The first 9 rows are patterns. Each new row is the sum of 3 different patterns, raised or lowered, with some noise. Before adding, each is slid sideways (what falls off one end comes back at the other) and multiplied by a number that may be negative. Names go in the order of the patterns.
Known rows, each followed by the names of its patterns:
[ -2.7 -25.5  -1.5   8.6 -13.0  -4.4  14.6   1.1   3.9 -13.4   3.5  12.0
  15.2  -8.4 -35.4  12.6 -13.4 -12.0  -4.0  15.4  11.2   6.2  -7.3  -3.9
   6.8 -13.3  21.5 -13.3  -9.4   3.8 -24.0  10.4   4.2   7.2  21.0   8.6
   8.9   8.1  -2.4 -13.6  -6.1   0.5  12.4  -0.6   8.6  -9.0] -> Z_809
[  4.4   1.7   5.5  -6.7  -1.2   0.0   0.0   3.2   3.7  10.3 -12.8 -15.5
  -1.8  -3.0   8.4 -21.9  -7.8  -5.7 -28.9 -13.1  -4.4  -7.9 -10.7  17.5
   5.1   0.9   4.3   5.0  -1.1  13.7  16.1  24.6   6.1   6.9   8.7 -15.5
   2.6   4.9 -28.2   2.3  -0.1 -14.9  -3.2  -8.1 -19.4  -3.1] -> Z_731
[  3.3   2.6  -8.6  11.0  11.1  -6.1  11.1  30.5  -0.5  14.0 -18.8 -22.2
  -3.7  11.5   7.1  -5.0 -12.0  14.8  22.0  -6.6   1.1   0.4  -8.6  -3.6
  14.3 -14.1 -12.3  -2.4  -2.6 -15.3  -3.4  19.3  11.9  -7.3 -10.2  10.7
   1.7  -6.9   6.9 -12.3   2.0 -16.2 -12.3  -9.9  -2.5  13.6] -> Z_435
[-23.4 -10.1  -3.0  16.1   5.6  13.8   5.7  12.2  -3.7   1.5   0.2 -12.0
   8.1 -13.0 -24.0 -10.6  13.5 -18.3  -8.0  -8.0  -2.3 -10.1  -9.2 -17.0
 -14.3 -14.8   7.9  -7.9  -8.7  -6.7  11.3  -4.1   6.5 -13.2  -4.5 -17.9
 -11.0 -14.4   0.4  -6.4   1.3   4.2  -0.9   1.0  -8.2   7.1] -> Z_165
[  6.9  -0.4  -4.7  27.0  -0.8   1.8   8.8  -0.3   2.6   0.2   9.8 -28.1
 -15.0   7.0   3.1  -1.6 -12.3  -5.5  12.4  -1.6  13.9  15.6 -26.5   2.3
  -7.2 -11.7  16.0  -5.4  -5.7  -7.7  -4.3 -22.9  -3.1 -19.7  -1.9  14.9
  17.1  -0.3   0.0 -12.9   0.1  24.5   2.0   0.2  14.7  -1.4] -> Z_390
[  0.1  -8.8  -7.2  -6.3   4.2   4.4  -2.1 -19.3   3.7  -1.1   9.8   6.6
  15.2  15.4   4.6   3.3   0.1 -13.3  -1.9   0.4  -6.5  -6.6  -1.8  13.7
  -9.4 -20.6   1.8 -19.1   0.2   6.0   2.0 -18.8  -6.6  -1.8  -8.0 -33.4
  12.7   1.2  -6.5  -5.0  -7.4  -9.2  -2.7  -2.2  18.6 -10.4] -> Z_465
[  6.6  -2.8  -2.6   2.3  -7.4  -2.3   4.9   2.3  -1.3 -14.0  29.0 -11.4
  14.7  -5.2   2.9  -5.5   1.5  -5.5  -7.2 -11.2  19.6   1.5 -13.3  -3.4
   7.8  -2.2   9.4 -12.8  10.6  -2.4   4.2  -1.8  21.9 -19.5  -4.6  18.5
 -25.0  -9.1  12.4  -9.0   7.9  11.4   1.7  15.3   8.9  11.7] -> Z_237
[ -1.4   2.9   9.7  -2.2  -3.6   6.7  -2.1  11.8 -13.5   2.2 -31.6  -0.2
   2.8  11.5  23.2 -12.5 -24.2   0.1  -1.2  -0.1   6.7   5.9   1.7  11.4
 -10.9 -13.3  14.6  -6.7  -1.3  -3.8   5.2   5.1   7.7  -7.0   1.5 -11.1
   8.8  21.5 -10.5  20.8  -8.9 -11.0  -7.5 -11.9 -11.5 -12.3] -> Z_234
[  6.8   8.6   8.3  -4.4 -22.9  -2.7   0.0 -15.3   0.7  -7.0   7.8  15.7
   0.0  -9.2   8.0  10.7  33.6 -20.0  14.1  -3.1  21.2 -16.8 -15.3  -1.7
   2.3  24.2  -7.1  19.1   4.5  11.9   4.2 -19.8  10.5 -21.2  20.1  -2.8
 -21.4  -7.3   6.2  16.7  22.6  20.7   2.4  -9.4  -9.1  25.8] -> Z_676

New rows, each followed by the names of its patterns:
[  0.4  23.6  -0.7  14.4  33.0  17.4   8.6   8.0   5.7   4.0  13.2  12.1
  -4.5  24.7  12.6  35.7  23.8  13.5  -3.9   5.3   1.2  23.9   9.9  -5.4
  13.1   0.4  -1.2  10.9   3.6  -9.3   6.8 -21.8   6.7   5.8   3.5   1.2
   8.3  18.0  10.8  22.1  34.6   6.1   6.4   9.9  11.2  13.3] -> Z_165 Z_390 Z_676
[ -3.1  15.1  -8.7  18.6  -3.8  -5.3   0.8   4.4   6.3   0.9  -6.8  -8.8
 -13.2   7.9   6.8  11.8   8.6  -5.7   9.3  -2.3 -10.7   4.7 -15.4  -4.4
 -12.4  -1.3  23.8  -9.6 -16.4  -0.8 -17.3  -8.4   9.5  -0.9 -12.8   7.4
  13.3 -10.0 -23.7   5.5  -7.6  11.7  -1.2  -9.5   2.0  -4.9] -> Z_731 Z_390 Z_465
[ 15.5   7.3  -3.7  35.7  -6.4  -0.2  19.6   6.0  21.4  33.7  11.1  -5.0
   1.6   1.7   4.3 -24.1  26.7   4.7  20.6  10.8   0.2  -8.3   7.6  -3.5
  23.0 -14.7  20.0   1.7   4.0  22.7  11.4  25.6  29.4   2.7  -4.6  21.2
  24.1  19.7  23.2  32.3  15.0  20.1  11.6   6.4  -3.1  11.5] -> Z_731 Z_165 Z_465
[ 16.0 -12.3  17.0  11.9  18.1  12.8 -10.1 -30.8 -21.2   9.6  19.8   5.5
 -26.5 -12.6  -2.0 -23.9  -1.0  11.3   3.9  15.9   2.9   5.7   2.0  -0.6
  -1.3  -2.8  19.4  13.8  10.3  -5.2   1.6 -26.2   4.5   1.3  26.0   5.1
  -3.0   4.7  -9.3  18.9 -13.4   4.4  -5.4 -12.3  33.5 -12.3] -> Z_435 Z_390 Z_676
[ -5.8   5.7   1.8 -15.4  -0.1 -12.4   4.6  -5.5  -6.7 -14.6   8.6 -25.8
 -13.1  13.3  15.2  -0.4   1.3 -16.1   7.4   2.6   4.3  10.4  14.4  -0.6
   6.7  -2.3 -20.5   7.1   3.5  -8.3  -2.4 -10.6 -15.5 -23.4 -21.3 -27.4
 -19.6  -5.8  11.3  -6.9 -15.2  10.4   3.8  -5.1   3.9  10.4] -> Z_731 Z_390 Z_465
[  2.3 -27.8  10.8   6.4   4.8  -3.3 -16.8 -22.9 -13.8 -26.2 -22.2 -16.3
 -15.7 -19.9 -22.3  -7.5 -14.4  -0.8  11.7   3.6  -6.2 -15.4 -42.4  15.9
 -37.3 -34.3  -6.9   5.4  -0.8   5.7  -7.3 -19.4   1.8  -8.2  15.5 -14.5
  -4.9  -1.5 -46.0  -4.4  -2.9   6.7  -2.6  -2.2  -3.7  -0.6] -> Z_809 Z_435 Z_237
[ -9.0 -12.6 -38.6 -18.6  -1.3   4.7   7.4  -2.2 -20.3  -5.5 -35.7  13.5
 -11.8  -9.5 -14.9 -27.4 -36.4 -20.7 -17.4 -23.9 -12.7 -21.7  -6.4   6.0
 -19.4 -30.6  -2.1  23.1  16.5 -21.5  -5.9 -31.9   8.2  -8.3 -26.0 -15.3
  -6.0  30.7 -34.3   1.1 -10.7   3.8  -0.8 -33.3  -1.2 -34.6] -> Z_465 Z_234 Z_676
[-27.9  10.0 -32.4  20.0   2.1  -2.9 -18.8 -21.5 -22.2 -36.1 -20.8   7.8
  -6.0  10.9 -14.6  25.3 -28.6   2.3   2.9  -3.1  -7.8 -27.8 -45.4 -18.5
 -12.1 -15.8   6.5 -51.6 -20.9 -14.2 -26.9 -11.1   8.9 -14.1   8.5   4.9
  -7.2  -2.0  -6.6 -25.3  -1.4 -14.2 -18.4 -26.6 -43.0  -1.9] -> Z_165 Z_237 Z_676
[ 10.7 -14.4   6.5   9.5  11.8   0.1  11.3  -0.6  19.8  -4.2  15.8  -1.4
   4.2  27.1   8.0  21.2  28.3  16.7  15.1  20.3  14.6   4.7  -0.4 -13.2
   0.2  18.0 -10.3  -0.9  -7.0  21.5   1.8  33.8  -3.0  -2.3  -9.1  -6.9
  16.5  27.0   8.1  11.8   0.8   6.2  -5.0   7.2 -19.1  10.0] -> Z_731 Z_165 Z_234
[ -0.5  -4.8 -20.4   6.9 -14.6  -9.8  11.3 -10.3   0.5  -1.9  11.4  -7.3
  -7.0 -11.4  37.4 -56.2   4.8  -1.9  18.3  -0.2  10.4 -11.4   3.3   3.9
  17.3 -22.3  13.2  14.6  10.0 -14.3  -8.9   8.5  25.5 -15.6   5.8 -16.2
  -6.1 -38.3   7.7 -23.0 -35.0  24.8  18.7 -14.8  -3.9  -8.8] -> Z_390 Z_465 Z_237
[-51.7 -13.2 -47.6  -8.7 -26.0 -39.6  -2.9 -47.5 -51.7 -18.2 -24.8 -23.4
  -7.4  21.0   1.4 -10.8 -22.5 -24.3  17.4  -2.5  -9.8 -12.1 -19.7 -20.3
   4.4 -20.8  -3.3 -33.7 -23.5   5.0 -29.0   4.3 -24.0 -15.5 -20.7  -0.3
 -20.7 -34.6 -38.7 -13.8  -9.1  -4.2 -15.2 -31.9 -10.6 -17.0] -> Z_731 Z_390 Z_234
[-22.2 -25.8  16.1 -10.3 -11.8  -1.0 -10.1  -6.3  13.6 -23.2   2.4 -23.4
 -36.1  19.4  -6.4  -1.7 -23.5 -59.6  15.6  -1.1   7.2 -12.1  35.0  21.0
  10.3  -6.0 -43.1 -25.5 -17.3 -20.3 -24.1 -18.3   0.1 -32.6   6.8 -45.8
  -4.2  -0.6  -5.9 -20.7 -58.8 -38.3 -21.3 -22.6  -3.6  -5.1] -> Z_165 Z_390 Z_676
[-25.7  13.6  24.1  33.7  -1.7  12.2  -4.4  11.3  19.8  49.0  24.0  18.0
  15.0   7.7   6.1 -19.5  -8.4   6.4  15.6  14.0   4.2 -23.5  23.3  -5.9
  11.4 -23.2  28.2  49.3   9.1  24.3   5.9   8.7  -6.2  32.9   9.3  12.8
  43.2  36.0  12.3  -6.5  15.8  34.5  23.3  14.1  -0.3  -7.3] -> Z_731 Z_465 Z_676
[-15.8  29.3  43.0  13.2  -1.0   9.4 -10.4  15.4  -4.5  -8.3  22.5  44.1
  26.4   9.6  16.4  26.7  27.1  -2.1  -2.5  25.2  16.6  31.4   0.0   0.0
  23.8   2.3  30.1  27.5  39.1  19.1  21.2  26.4 -19.0  -6.0   1.6  11.2
  17.5   9.0  16.6   9.6  15.8  20.5  47.9   3.7  14.6  17.1] -> Z_809 Z_390 Z_234
[ 18.4  12.3  -2.5   1.8 -26.6  -2.6   2.2   8.2 -10.4  22.8   0.4  20.7
  -4.6  11.1  13.6  28.8  22.7  51.8   9.9  20.0  -1.4  -5.7  12.8  29.6
 -21.1  -4.4  27.8  -7.0   5.0  -2.7  13.8  -1.2  13.6   8.9  31.4  18.1
  16.7  34.0  16.8   8.3  22.4   8.3  -0.7  10.9   6.9   5.1] -> Z_809 Z_731 Z_165
[-26.1   0.7   5.6  -1.9 -33.1 -15.8 -28.5 -54.8 -14.0  -2.4 -25.6  -9.3
  -1.1 -38.3 -46.8 -22.2 -40.3 -14.3  -8.3   5.2  -0.8 -32.0 -14.3 -11.2
 -34.4 -33.1  -9.8 -20.2 -10.2 -52.2 -63.9 -10.9 -11.9  -9.2   5.2   0.5
 -12.2 -11.3  -6.7 -28.8  -6.5   2.6 -22.9   7.9 -61.0 -25.6] -> Z_809 Z_435 Z_234
[ -5.7 -20.5 -10.7  24.8 -31.3  12.0  -7.8  -2.9   8.2   6.7  -1.0   9.3
  22.6  24.8 -12.6   5.5  -1.1   1.4 -14.1  -6.2  -0.2   9.2 -12.2  -3.7
   5.5  -5.8 -11.1  11.1  -6.5  -7.3  -8.8  15.3 -12.8  -9.8  -9.8  -8.1
   5.6  -8.6  18.7   1.0 -13.8  -4.6  13.7   8.3  12.2  -2.9] -> Z_390 Z_237 Z_676
[  7.7 -12.7  20.2 -21.3   0.2  32.7 -17.8  26.6  22.2   4.5  20.1  33.9
  19.6  16.5  18.3  22.2 -13.4   3.4  17.3  11.5  17.8   5.0   4.6 -16.4
 -13.8  15.8  -0.4  15.6  23.0  12.4  -0.5   1.0  12.0  32.7  27.7   4.9
 -30.7  13.3 -13.6 -26.3  -5.0  14.7  11.7  18.0   0.4  -5.6] -> Z_809 Z_731 Z_465
[ 10.3 -19.9   1.2  -1.7  -1.6   3.6  11.2   4.4   9.9 -11.0  -1.4  12.6
   6.0  -1.3  -1.2 -10.8   8.9  -3.3 -12.9  -9.8   6.6  -7.2 -17.4  -1.7
 -22.1   4.9 -10.9  14.9   6.1  -5.2  -4.9  -1.5  -7.6  -6.8  -5.7  -7.8
 -23.5  -6.4  -5.7   9.4   0.7  11.5   2.4  -0.1  -0.9  16.9] -> Z_809 Z_165 Z_676
[ -3.1 -17.4 -23.7   1.7   3.0 -20.3 -15.7 -25.2   1.9  -9.2 -31.5 -47.7
   5.6  23.1 -25.6   4.0  -0.1 -16.4 -20.2 -17.2  -7.7  -7.3  -0.4 -19.8
  -8.7 -39.6   6.9   4.5 -19.7   3.9 -16.0 -18.4  -7.6 -28.6  -5.3  -7.3
 -11.9  -5.6  -3.0 -11.4 -12.7 -18.4 -17.7 -26.3   0.1  -7.1] -> Z_809 Z_435 Z_465
[ -5.7  -3.4 -23.9  -0.5 -10.3 -18.1 -22.0  -5.5 -12.2 -12.5  -0.6  -8.2
  -8.5  -6.4   2.6 -15.1   0.7  12.5   6.3 -20.9   2.5  -4.9  -5.7   3.3
   0.3 -24.3  -2.9  -0.5  -5.6 -17.6 -18.3 -13.5  -7.2  -9.6  -1.8  -5.1
 -12.5  -1.2   3.5  -2.2   0.6   0.5   1.7 -23.4 -22.1  -5.6] -> Z_731 Z_435 Z_165
[25.9 32.4 23.6 13.7 25.2 29.9 24.0 17.6 35.6  7.7  8.9 -3.4 41.7 17.0
  8.2 11.4 25.5  5.3 22.1  2.6 39.0 23.6 23.6 16.3  7.8 11.7 28.2 16.6
 19.6  1.9 24.7  0.3  0.4  1.2  4.6 44.1 24.9 20.0 15.8  8.7 24.1 40.1
 -4.2  4.5 29.1 33.1] -> Z_435 Z_165 Z_237
[-42.2 -27.7 -37.7 -29.9   2.8 -14.3 -44.4  11.5 -18.8 -22.0  -6.4 -11.8
  -7.6 -18.9 -19.8 -53.8  -7.7 -32.0 -27.7  -8.0  14.3  10.0  -4.0 -32.3
 -12.0  41.3 -35.0   4.4  -7.3 -21.0   1.3 -30.4  -7.6  16.7 -23.4  15.3
   1.7   0.7   0.9 -11.6 -21.0 -50.6 -26.1  18.2 -15.0  -7.9] -> Z_809 Z_390 Z_465
[ -5.1   2.9  25.5  15.9  17.3  16.9  -2.0  25.4   3.8  19.2  48.7  10.9
  27.8  -2.9 -22.8   6.6  22.6  10.1  11.6  12.3  24.5  33.4  30.1  32.1
  18.8  10.3  13.2  32.6   1.6 -12.4  15.6   5.8  -5.7  28.6  27.3  29.1
  18.8  -4.9  39.2  24.1  19.0  32.2  27.7  24.5  18.8   2.2] -> Z_435 Z_390 Z_676
[  0.3  17.9   1.1  13.2   0.9  24.2   9.6  13.8  40.6 -17.6  28.8   4.2
  -5.5  13.2 -15.8  -7.5  -0.9 -15.2  -9.2  10.8 -12.2   5.9  28.4  10.5
   6.9 -18.4   9.6 -34.2  -7.6  20.2  37.8  26.5 -13.5 -11.7   5.0  -5.0
   4.8  22.8  16.0   6.2   4.1 -19.0  -2.3  50.2  -5.3  15.3] -> Z_809 Z_465 Z_234
[ -2.8  -6.3  12.1  12.3   7.0   6.3  16.2   2.7  15.2   0.4   7.4  -2.9
   9.9  11.0  16.9  -1.2  -8.8  30.6 -22.0   2.9  11.2  11.9  17.6  18.5
   1.2   0.9  30.0   6.1  14.0   3.1  -4.5  23.4  -2.1  21.5   2.6  21.4
  20.2   9.4  28.2 -17.3   0.0  -8.0   8.6  14.6  12.8 -21.4] -> Z_390 Z_237 Z_676
[-12.0 -20.5  20.5   9.9   3.2 -14.7  -1.4 -21.8  -1.5  -3.7  -8.9   3.6
  -3.5   6.9  11.5 -17.0 -10.8   3.0   1.5  12.2 -22.5   7.7  -7.8   3.2
 -11.4 -22.5  -2.2  -3.2  16.2 -21.4   3.7  -3.0  -1.4 -14.4 -20.7  12.6
 -22.3   8.7 -19.0 -30.8 -20.1  -6.4   8.5   7.8   9.5  -9.4] -> Z_165 Z_465 Z_676
[-22.5  10.7  -4.7   0.8  -3.3 -27.9   0.5 -31.5  13.7   9.5 -28.1 -11.3
 -12.8   8.5 -11.7  -6.7  -8.9  -6.2 -10.9  35.6   5.4   9.9   4.0  -4.2
 -24.8 -25.9   6.7 -11.4 -22.2  -4.4   9.6  -8.5 -12.1  -5.0   4.6  -1.2
  24.3  -8.8 -12.4 -18.8  21.8 -21.6 -18.8  -5.2   4.8  14.4] -> Z_165 Z_465 Z_676
[-17.7  -2.5 -21.4 -32.8 -29.4 -16.4  -6.6 -11.9 -19.9 -24.0 -23.1 -18.1
 -17.2  -7.8 -13.9  -9.8  -1.6 -37.2 -10.1 -16.1 -16.4 -17.7 -17.9 -11.2
 -28.6  11.3  -1.6 -10.9 -14.0 -14.0  -2.6 -17.1 -16.1  -4.0 -26.9 -31.4
   6.6 -21.2 -12.8  -2.6 -39.7   4.0  -1.0 -14.5 -16.0   3.9] -> Z_165 Z_390 Z_234
